The same things were measured in two ways. Each way mixes the same 4 hidden numbers, adds some noise and spreads widely along 2 directions of its own, which tell nothing about the thing.
In the rows, zero is written as 128.
Some things both ways: the first way, then the second way.
[115 115 102 148 122 158  98 133 163 148 125 135 114 116 106 174]
[161 112 190 159  98 136 132 128 136]

[133 139 129 105 162 177 209 122 125 102 143 100 190  99 121  94]
[ 84  65 137 114  16 111 139  80  72]

[138 150 162 107 129 157 151 128  76  92 183 137 158 159 187 108]
[ 85  54 117 107  80  88  97  84 127]

[121 135 133 129 123 125 128 123 117 152 139 116 106 124 156 115]
[123 118 162 104 117 154 148  76 125]

[123 164 114 113 142 185 177 137 140 149 162 125 174 103 148  76]
[ 83 124 102  88  86 146 169  88 114]

[121 131  94 133 136 160 135 138 185 151 128 117 146  82 110 128]
[138  98 114 136  64 124 151 121 116]

[118 118 128 142 105  88  83 115 139 160 112 115  65 128 136 162]
[165  79 173 150 118 145 124  98 125]

[109 157 114 135 126 173 141 126 132 171 151 136 139 128 139 104]
[105 113 173 112 111 180 149  66  90]

[148 131 136 108 133 105 159 106 162  93  90  95 144 107  84 144]
[100  96 110 153  55  95 123 160 121]

[142 118 102 119 136 153 120 147 192 121 125 115 154  77 110 147]
[155 128 172 152  52 106 145 148 136]

[133 147 142 117 124 132 157 108 116 109 132 119 147 146 126 131]
[ 87  98 177 138  83 134 121 102 103]

[144 136 129 105 129 142 126 153 142 132 167 116 147  95 181  86]
[157  85 182 118  58 122 146  64 109]

[154 128 126  98 141 157 151 152 146  88 157 112 176  81 150 108]
[147 100 169 130  30  85 141 105 124]

Other things, the second way, with their names:
(440): [ 75  12 168 149 119 168  86  62  55]
(43): [113  80 180 167  76 159 125 117  75]
(28): [ 86  78 108 133 154 148 104 118 130]
(59): [121 106 141 132  11  65 137 141 134]
(311): [ 51 124  38 136  81 157 165 167  90]
(452): [173 112 212 151  66  99 125 117 148]
(347): [185  85 167 118  62 108 143  71 132]
(181): [ 93  83 140 105  86 158 145  61  80]
(293): [109  86 132 114  74 128 140  87 108]
(165): [106  79 100 134 125 117 104 124 144]
(205): [172  80 194 174  82 101 104 134 141]
(119): [ 84 153 101  75 138 152 165  97 154]
(68): [133  85 173 112  84 143 144  58 109]
(49): [150  87 152 145  40  92 133 122 124]
(223): [ 91  54 109 141  87 109 102 118 115]
(282): [188 129 252 112  48 110 154  59 142]
(304): [ 84 148 192  76  87 172 173  39 100]
(308): [115 123 158 104  34 102 158  98 120]
(379): [148 109 146 139  94  79 110 144 176]
(444): [130  86 213 133  21 102 128  81  99]
(11): [166  93 209 143  82 114 121  91 143]
(312): [120 129 135 119 133 158 148 116 139]
(269): [161  84 158 132  63  96 131 105 138]
(41): [109 103 181  84 110 165 145  33 105]
(284): [111  72 147 141 103 133 113 105 114]
(461): [134 118 151 140 102 166 153 116 107]
(106): [137 117 114 127  88  86 135 146 174]
(466): [152  45 212 162  83 106  89  89 122]
(280): [ 85  60 126 156  68 107 106 133 104]
(336): [110 139 165 101  76 127 151  96 134]
(118): [154 136 203 107 108 160 162  72 130]
(450): [ 98 102 154 126  94 117 121 111 131]
(328): [110 128 164  77  82 178 185  33  91]
(301): [131 118 126 122 108 120 143 121 153]
(392): [106  73  95 143 114 106 100 142 146]
(485): [112 124 139  93  88 118 150  89 138]
(510): [140  79 183 126  63  99 121  85 126]
(140): [ 91  72 109 101 140 131 110  80 139]
(414): [110 119 133 100  98 132 150  87 132]
(249): [166 111 164 182  87 124 126 167 139]
(278): [124 183 175  90 127 150 168  96 167]
(220): [148 116 161 136 105 122 133 123 147]
(407): [117 113 181 112  40  99 144  85 122]
(218): [163 107 156 112 122 133 139  84 153]
(295): [107 101 171 107 124 108 100  77 160]

Some of these things the first way, each followed by its name:
[116 130 125 136 134 178 141 122 110 119 146 131 149 142 127 155] | (450)
[134 136 126 117 142 166 156 137 127 118 158 116 158 108 152 107] | (336)
[158 145 141  90 143 155 167 145 129  86 166 115 182  92 170  85] | (407)
[135 104 153 128 115 106 101 111  95  98 131 117  95 152 145 177] | (466)
[122 144 123 126 132 172 143 136 122 144 163 129 146 120 160 104] | (414)
[123  89 126 141 128 133 100 123 116 104 125 112  95 124 126 197] | (379)
[128 140 131 123 130 148 154 107 132 108 118 123 151 141  99 153] | (280)
[124 104  99 133 146 180 135 136 157 118 132 112 149  84 108 157] | (49)
[123 155  93 135 121 158 116 140 190 181 128 131 137  99 121 113] | (461)
[144 178 134  96 132 140 166 145 139 159 177 118 163  91 194  25] | (328)
[128 167 141 107 123 134 163 122 124 144 151 116 146 126 160  70] | (181)
[119 173 155 131 105 111 140  87  85 145 132 135 116 196 139 129] | (440)
[147 142 131 112 109 112  92 142 153 134 148 131 119 116 165 120] | (220)
[120  84 119 145 140 138 120 122 125 115 119  95 104 103 121 173] | (269)
[129 123 133 128 121 114 111 123 130 131 129 112 102 117 141 137] | (301)
[132 146 134 112 135 138 155 129 129 128 144 115 144 114 149 102] | (293)
[145 109 124 127 112  66  92 116 185 123  73 100  89 102  92 176] | (249)
[128  95 135 131 123 119 104 122 110 110 132 110  94 125 147 164] | (11)
[119 143 127 140 114 152 108 127 119 146 145 142 121 152 140 150] | (165)
[134 150 140 118 120 131 139 118 122 120 137 127 143 146 136 132] | (223)
[123 159 134 123 122 146 136 127 115 156 161 129 134 133 173  91] | (119)
[123  90 126 135 136 127 122 119 125 109 115  97 103 111 116 181] | (106)
